The rows come from 5 hidden closed curves, with some noise, and rows from the same curve form a group. Each curve winds through 8 dimensions. The rows are also pushed far along 4 directions, which tell nothing about the answers.
In the rows, zero is written as 128.
Known rows, each followed by its group:
[116 172 146 170 105 121  78 137 119  92  91  63 125 177  94 102 143  89
 151 150 139 150 111  74 134] : X
[127  82 150 154 126 181 119  84  97 149 175 168  84 145 131 161 139 120
  77 129 120  94  74 105 133] : N
[110  96 158 150 102 188 141 128 136  99 123 102  56 128 101  79 108 128
  74  98 112  73  79  85 158] : N
[117 199 151 156  86 135  74 147 144 108 124  19 177 116 136  76  96 129
 182 152 147 147 125 134 105] : R
[109 140 192 127 148 127  83 116  89 142 175  46  60 160  91 110 115  92
 159 165 145 157  96  85 143] : R
[116  92 102 164 115 144 172 123 128 119 157 159 113 158 101 158 154 126
  73 113 135  94  98 105 140] : N
[145 120  93 114 136 143 124 100 141 164  96 189 157  64 164 118 129 146
 120 132 106 134 164 142 113] : N
[116 204 118 116 104  93 112 151 135 112  75  62 167 128 124  74 133 112
 174 167 132 181 167 115 127] : X
[147  90 111  84 127  94 202 164 187 131 140 109 154  75 104  36  95 172
 114 110 169 110 131 140 181] : R
[138 159 146  64 154  62 147 178 121 118 146  56 182 133 170 110 140 135
 175 154 130 158 151 178 137] : R
[164  76 100  94 158 128 171 103 142 168 129 225 157  70 142 115 121 161
  98 114 128 103 120 165 155] : R
[117 149 130 102 162  83 136 125  84 145 161 132 165 111 112 154 136 134
 139 131 121 140 131 163 136] : H
[141 142 153 115 170  75  99 141 124 138 123  57 124 145 112  77 135 115
 194 170 157 165 120 105 160] : Y
[105 140 109 111  61 169 213 175 171  95 129  69 143  96 142  57 110 154
  76 116 124  98 132 145 140] : N
[111 155 108 160 159 152  49  71 103 177 126 144  92 129 146 175 151  88
 166 173  84 171 151  92  86] : X
[144 114 129 173  78 182 125 132 158 115 122  98 158  99 136  83 124 130
  97 130 151 121 112 121 115] : H
[148 146 130  74 133  85 161 172 161 133 130  62 160 107 132  54 114 125
 168 161 160 178 157 155 149] : X
[130 170 133 164  95 176  82 117 103 111  53 118 141 144 167 133 164  96
 130 158 111 159 146 112  87] : N
[115 137 156  87 123  62 143 164 140 110 183  71 117 153  80 115  90 127
 147 120 164 149 136 121 154] : Y
[134  94 164 170 136 176  86  76  66 143 135 196  88 163 119 195 148 113
  92 123 142 120  92 106 107] : X
[116  87  97  94 182 110 196 101  93 174 164 233  88 125  97 178 141 144
  92 111 118 110 125 141 156] : R
[122 205 151 129  96 111  78 165 141  95  77  45 158 125 123  92  92 126
 197 135 155 176 175 141  94] : H
[132 103 190 137 121 141 127 129 105 110 180 108 104 146  83 122  96 126
 106 107 158  96  61 127 157] : X
[116 142  99 164 115 136  99 101 114 131  93 166 131 128 114 157 149 113
 111 127 114 142 153  92 106] : H
[121 165 117 134 127  83 128 151 132 117 137  82 189 140 139 121 134 154
 170 139 154 128 131 146 126] : Y
[113 151  75 163  64 160 139 127 170 104  95 150 176  88 140 114 114 157
  92  96 101  85 144 120 111] : N
[130 185 114 133 118 147  88 126 115 133  41 138 180 109 206 139 144 156
 177 142 122 154 191 157  68] : H
[122  91  65 155 106 187 161 114 170 139  97 167 105  89 154 112 154 133
  68 119  89 102 151  95 116] : Y
[135 113 136 126 139 110 151 126 119 120 168 140 129 150  98 136 132 116
 112 127 122 101  66 135 170] : R
[119 102 130 155  90 184 121 125 153 131 131 119  89 123 143 125 118 133
 100 118 146 126 149  95  96] : Y
[129 172 179 148  61 138  67 137 133  93 105  42 145 143 117  69 102 108
 142 152 163 161 125  86 121] : Y
[124 116 110 153 171  95  80  97 102 156 156 142  98 186 126 200 188  78
 150 169 112 167 132  78 116] : Y
[148  77 162 120 120 119 160 127 126 129 177 143 112 147  75 108 113 119
  85 123 183 124  81 114 174] : Y
[143 149 134 147  78 184  82 109 153 123  73 116 143  88 156  71 106 122
 127 142 114 135 134 114 111] : R
[104 136 110 215 109 184  63  82 102 132 124 144 112 163 156 193 168 116
 115 138 104 110 117  77  78] : Y
[157 151 147  69 154  77 128 160 137 139 131  98 169 120 155 120 108 136
 193 145 159 179 163 189 118] : R
[105 150  86 141  94 178 147 109 120 133 103 168 171  53 157 133 130 157
  77 101  72  95 154 153 100] : H
[135 136 148 142  72 177 112 121 136 113 111 120 114 136 123 106 116  88
 100 145 131 154 123 109 116] : Y
[140  74 163 126 101 168 183 145 158  98 183 102  65 147  66  85 100  80
  63 116 133 104  50 116 182] : Y
[125 139 142 152 171  74  73 116 101 120 130 126 115 181  89 170 144 108
 176 129 130 129 104 100 137] : X
[141 131 144 106 187  13 123 138  95 136 168 126 144 171  48 148 141 104
 174 145 182 176 120 121 172] : H
[130 139 142 102 112 106 165 174 147 106 147  64 141 157 132 100 125 124
 139 144 156 142 125 146 138] : H
[135 160 146  76 132  94 123 137 103 123  93 136 157 117 147 121 126 138
 143 132 119 152 159 152 130] : X
[119  72 157 154 117 204 134 116 121 125 169 106  54 140 140 131 141 106
  68 126 106  95  83  95 126] : R
[107 135 107 143 121 122 132 133 123 125 113 136 113 152 117 153 148 125
 123 125 139 146 161  99 111] : X
[135  85 166  89 185  62 176 138 100 141 182 113  81 178  62  96 131 126
 134 143 192 131  76 103 210] : H
[115 171 103 153 109 130  84 131 146 133 112  80 130 141 142 138 147  88
 162 169 121 192 179  97  84] : N
[122 126 162 158  75 160 132 151 157  69 113  93  67 193  71 100 100  89
 107 114 148 119  87  86 149] : H
[115 134 159 154  89 169 117 149 154  96 137  63 116 107 109  86  80 139
 124 101 136  99 106 129 121] : R
[141 146 101 167  98 200 106 114 156 115  67 143 155  91 181 115 132 122
 120 126  75 108 127 149  94] : X
[130 116  99 123 150 104 188 133 141 145 181 137 159 107 102 117 121 147
 123 122 140 101  94 163 165] : X
[128 131 133 131 131 128 137 142 126 124 117 140 125 123 105 137 108 140
 138 104 151 131 145 150 116] : H
[112 188 153 122 101 115  98 159 137  83  66  45 131 129 123  65 104 123
 165 130 114 135 138 112 138] : N
[142 151 138  78  94 132 158 160 154 123 102  98 162  92 149  64  96 145
 135 138 156 161 166 165 124] : N
[131 129 107 138 124 134 115 123 145 140  96 153 141  93 127 124 116 143
 136 115 139 141 168 130 105] : H
[132 140  69 121 161  80 140 119 125 137  89 202 188  99 149 161 152 166
 140 104  96 101 154 156 132] : X
[129  90  88 156 143 168 149  93 131 168 164 198 146  80 150 163 134 164
  95 107 115  79 113 155 111] : R
[135 118  92 102 144  75 196 158 159 111 119 158 178  95 103 103 109 178
 121  79 133  79 125 168 171] : X
[115 169 138 113 149  78 129 141  98 119 147 104 166 133 111 141 121 141
 162 123 127 122 115 162 141] : R
[109 119  81 123 153 135 130 106 124 158 101 190  90 134 165 175 153 148
 131 121  97 118 173 106 105] : H
[101 191 116 122  51 160 148 157 162  87  72  79 129 119 120  66  96 120
 116 132 114 140 155 115 124] : R
[118 160  92 157 133 127  89  99 104 140  74 161 141 137 148 161 173 111
 139 150  95 147 158  97 104] : X
[105 161 133 130 108 142 130 144 159 119 133  73  97 133 102  88  87 117
 157 138 134 137 123 120 134] : Y
[102 150 119 153  90 186 132 131 164 120 119  96  83 121 116  94  92 124
 125 122 120 115 126 112 115] : Y
[141 190 120 110 128  45 129 182 158  87 115  62 217 132 106 100 115 120
 194 136 143 160 138 179 143] : N
[115 112 120 106 144 106 147 142 156 138 157 105  91 127 116 105 105 140
 141 122 132 118 135 111 149] : H
[130  79 112 160 123 164 137 126 159 124 141 129 110 116 150 124 131 154
  99 100 120  73 109 110 128] : N
[111  88 123 122 102 140 164 135 153 124 170 145  86 126 102 138 101 140
  79  94 138 107 135 109 132] : Y
[128 178  81 136 130 127  88 127 141 139 104 129 184 109 197 180 157 114
 174 152  75 169 193 168  57] : N
[123 152 163 105 165  59 108 149 102 105 118  85 110 173  83 119 126 108
 177 137 143 152 118 114 162] : N

New rows. What belongs after each?
[136 161 126 158 119 175  61 109 115 111  53 142 125 145 180 160 159  86
 144 148  67 148 144 124  78] : X
[104 142 130 136 171 117  78  86  54 159 114 149  94 152 145 190 184 113
 138 153  97 152 151  85 105] : R
[114 183  92  96 107  98 138 146 145 126 101 130 163 109 132 130 113 131
 156 134 120 176 199 149 102] : N
[118 135 136 174 136 157  87  97 101 150 152 127 132 123 133 156 134 131
 138 140 132 121 108 126 104] : R
[133  91 133 165 118 136 170 146 140  99 172 132 111 172  66 148 133 100
  91 109 154 108  74 132 150] : N
[101 116 139 161 118 155 115 120 118 120 120 116  40 190 102 141 141 105
 120 133 141 128 118  56 127] : H
[126 146 192 127 131 129 106 155 109  90 124  49 104 158 111  97 110 116
 152 124 138 119  87 130 145] : Y
[118  70 131 142 128 132 208 146 123 118 200 126  83 178  75 139 147 118
  67 118 166  98  72 110 169] : N
[158 109 119 108 198  84 116 103 101 155 118 224 135 163 157 196 154 138
 169 131 122 121 119 160 135] : H
[157 104  98  81 157  94 193 139 141 162 129 158 170  90 136  89 144 148
 127 147 155 145 146 162 158] : X
[164 150 142  70 176  30  96 139 142 146 124 107 176 122 127  91 110 131
 214 158 154 173 143 148 159] : H
[154 159 138  95 151  63 106 140 113 128 114 123 210 127 170 131 134 157
 185 141 145 144 141 177 125] : N
[121 118 117 173 128 192 100  85  92 130  83 169  99 127 149 152 172 109
  86 130  72 100 107  96 116] : N
[107 167 136 136 108 119  87 123 123 127 140  97  96 166  99 153 116  85
 157 154 137 188 158  98 103] : N
[117 148 116 147  94 110 157 158 147  94 137  89 158 151  99 107 130 130
 118 123 148 119 115 120 144] : N
[113 200 137 136 122  91  60 144 135  97  79  76 151 137 128 126 103 123
 201 126 107 146 156 127 109] : X
[104 133 131 138  89 179 143 141 139  92 122  99 109 118 144 117 118 127
  84 104  77  83 112 124 123] : R
[155 151 157  75 137  56 139 172 131  96 110 101 161 160 115 110 118 117
 173 134 156 162 137 161 155] : R
[129 135  84 107 150  75 122 108 118 152 112 180 172 105 150 150 158 147
 131 135 105 138 173 118 130] : Y
[163  74 126 105 128 129 194 134 143 130 167 162 159 101 126 106 126 142
  79 115 140  96  84 167 167] : Y
[142 130 156 131  66 157 137 169 171  64  91  81 120 149 118  76 100 106
 109 111 138 124 115 122 137] : R
[138 147 143 143  86 180  85 129 159 119 102  98 109 135 163 118 113  95
 143 149 123 163 147 122  83] : R
[142 103 115  80 141  63 177 167 182 124 165 115 122 137  92 102 104 126
 145 123 154 143 140 131 167] : H
[126 148 106  98 164  89 104 101 116 162 154 182 141 108 128 185 118 118
 160 132  93 151 153 157 116] : N
[120 114  97  82 142 137 178 123 135 146 119 172 140  64 176 114 124 180
  98 101  80  77 146 160 140] : N
[109 179 168 133 101 154  70 148 146  97 107  20  89 138 130  83  95  91
 170 148 103 152 130 104 113] : Y
[163  91 145  88 190  57 117 137 131 138 167 145 134 153 137 170 134 122
 169 128 133 142 123 160 142] : R
[151  64 160 153 132 148 145 119 116 123 160 158 106 157 110 137 133 135
  87 108 166  85  64 122 153] : N
[ 98 135 118 159  94 205 118 112 114 107  99 146 103 112 175 165 140 132
  74  98  54  84 137 124  87] : R
[148  88 175 150  99 153 161 152 131  89 137  95 114 164  89  81 120 123
  91 116 186  97  58 116 167] : N
[122 140  70 111 134 124 150 126 153 132  81 203 162  68 157 151 111 176
 132  80  79  93 180 173 108] : X
[156 131 118  81 198  68  91  94  99 190 130 188 160 105 158 164 149 130
 178 160 127 180 168 153 119] : N
[120 174 110 106 146  60  91 119 117 151 162 134 192 127 155 178 126 147
 186 144 124 154 165 154 103] : Y
[117 105 140 145 142 107 155 160 124 102 153  68  94 185 106 123 157 119
 127 130 152 114  98  99 154] : N
[127 136  81  82 142  93 197 151 143 119  76 180 167  83 133 116 124 170
 120  90 105 105 171 171 146] : N
[117 142 103 131 173 107 122 117 113 164 134 149 138 130 155 170 139 160
 179 135 134 125 147 152 108] : Y
[135  96  86 130 119 211 168  97 132 155 108 208 114  68 156 136 145 118
  59 124  77 119 140 148 110] : N
[119 135 149 141  72 153 122 158 154  94  91  57 134 105 133  53 101 163
 114 107 159 110 146  92 124] : Y
[130  81 132 121 170  63 189 164 132 116 182  93 113 172  87 117 151 140
 126 120 171  98  87 114 184] : N
[121  80 148 179  80 205 123 106 132 112 159 125  45 171  98 138 144  66
  50 139 121 125  82  58 127] : H
[136 163 128 149 114 146  57 105 116 129  84 140 177 120 200 157 139 142
 153 137 104 129 151 138  78] : N
[127  58 120 138 156 166 183 118  91 145 163 198  89 150 142 204 173 133
  62 107 122  94 111 144 117] : R
[ 99 159 106 158 108 164  76  91 124 143 123 120 133  81 152 138 132 121
 115 135  66 126 152 103  90] : H
[121 103  66 150 133 136 140 104 136 150 130 186 127 124 151 171 175 119
  95 134  92 122 148 100 113] : Y
[122 143 170 151  92 147 113 141 120 104 177  70 111 184 105 140 120  90
 127 149 157 154  91 121 119] : N
[122 135 141 146  87 198  87  90 118 124  98 145  87 130 148 128 134  91
  90 145  78 130 116  88 110] : H
[141 147 146 124 163 107  97 125  92 143  98 134 144 157 155 158 148 137
 182 147 160 160 148 147 105] : H
[154 129 134  70 139  53 159 150 130 137 143 131 201 101 124  93 115 166
 143 128 173 141 140 161 163] : Y
[147  64 120 131 179 139 155 105 107 164 129 223  98 141 141 176 150 157
 117 110 155 102 118 146 127] : H
[113 110 119 133 132 131 140 113 119 143 157 170  73 158  86 179 129 101
 107 125 136 151 138 104 121] : N
[114 143 119 129 127 126 132 124 127 144 131 103 100 134  98 104 130 100
 136 161 136 164 134  96 136] : X
[117 138  91  97 108 114 184 149 155 129 124 158 138 108 108 126 110 138
 113 113 132 143 172 151 128] : N
[131 133  87 108 136 134 190 142 131 118  76 163 163  82 143 102 149 143
  97 112  84 105 138 165 145] : N
[134 139 103 115 169  80  99 102 106 168 105 157 156 110 139 136 157 138
 163 152 133 162 166 111 126] : H
[119 130 179 154 141 135  76 126 111 120 167  72  93 151 101 140 104 113
 157 125 144 128  96 117 120] : R
[127 135 112 139 121 141 125 110 113 141 157 168 146 142 156 196 148 119
 120 135 113 137 135 155  92] : N
[116 100 157 135  88 144 159 172 159  89 119  55  94 129  97  56 100 156
  99  96 177 100 122  89 150] : Y
[125 142  87 106 123 142 177 146 116 133  96 169 179  93 195 162 155 169
 111 112 105 120 183 189  85] : R
[113 137 163 179 138 143   5  71  89 155 139 112  80 155 122 168 132 103
 162 156 135 160 129  52  91] : X
[136 115  74 145 112 205 175 105 134 148  97 223 155  81 170 151 144 138
  77 119  91 103 130 178 102] : X
[155 172 121  97 148  24 117 164 156 116 138  80 239 106 121  95 110 142
 204 139 151 156 136 181 149] : H
[120 148 109 195  82 177 101 125 141  95 108 126 130 150 122 160 139  94
 109 121 104 125 119 116  93] : N
[141  69 135 116 189 140 158 111  90 149 142 198  95 127 139 175 148 145
 104  99 109  84  96 160 141] : Y
[153 139 126 112  90 152 134 134 171 124  89 122 173  71 145  46  94 144
 122 130 128 122 130 145 141] : R
[120 121 105 174 155 132  75  90 101 158 133 158  80 176 118 205 181  72
 142 164 121 183 154  73  89] : N
[124 135 154 151 126 150 127 137 108  96 101  84  93 157  94  98 145  83
 115 138 117 130  86 101 154] : N
[110 106 100 170 143 151 121 114 109 128 119 142  93 162 157 179 186 127
 111 127  97 103 132  91 103] : N
[134 142 123 161  51 206 150 147 152  85  53 112 160 104 158  70 129 141
  79 114 126 101 127 129 112] : N
[120 130 127 154 153 119  57 105 124 157 169  95 101 156 148 174 151  94
 170 167 115 166 142  92  92] : N
[144 112 132  51 164  69 172 146 136 148 136 154 147  97 135 105  98 177
 150 109 153 123 155 170 158] : N
[117 166 125 111 105 160  89 118 144 132 104 114 126  81 164 119  98 124
 142 129  73 140 166 139  92] : H
[132 118 106 109  93 143 204 152 153 123 166 152 169 104 137 127 113 153
  85 111 139 107 126 185 130] : N
[107 176 119 163  89 178  97  99 124 123  95 134 123 124 123 120 111 116
 124 139  99 120 113 110 116] : Y
[141  62 136 107 151 141 184 130 142 132 186 161  71 137  91 133 121  96
  78 116 111 107  78 137 173] : Y
[127 170 186 122 100 107  86 153 108 106 110  55 129 167 100  99 108 111
 169 151 193 189 149 112 116] : X
[146 119  90 106 159 148 163 109 117 167  73 220 159  74 176 134 141 173
 124 115 114 109 151 182 119] : Y
[104 167  86 179  98 176 102 117 134 132  83 130 163 103 190 141 137 168
 141 124 108  99 157 132  71] : Y
[125 140 122 102 159  36 131 158 139 137 175  78 170 130 114 125 120 157
 185 131 171 147 154 141 138] : X
[124 122  92 119 169  97 129 113 128 141 111 205 136 106 135 182 127 157
 142  91  94 100 151 155 123] : X
[119 147 177 148 106 166  97 136 107 127 134  36 118 125 130  76 123 119
 135 156 157 146 112 111 120] : R
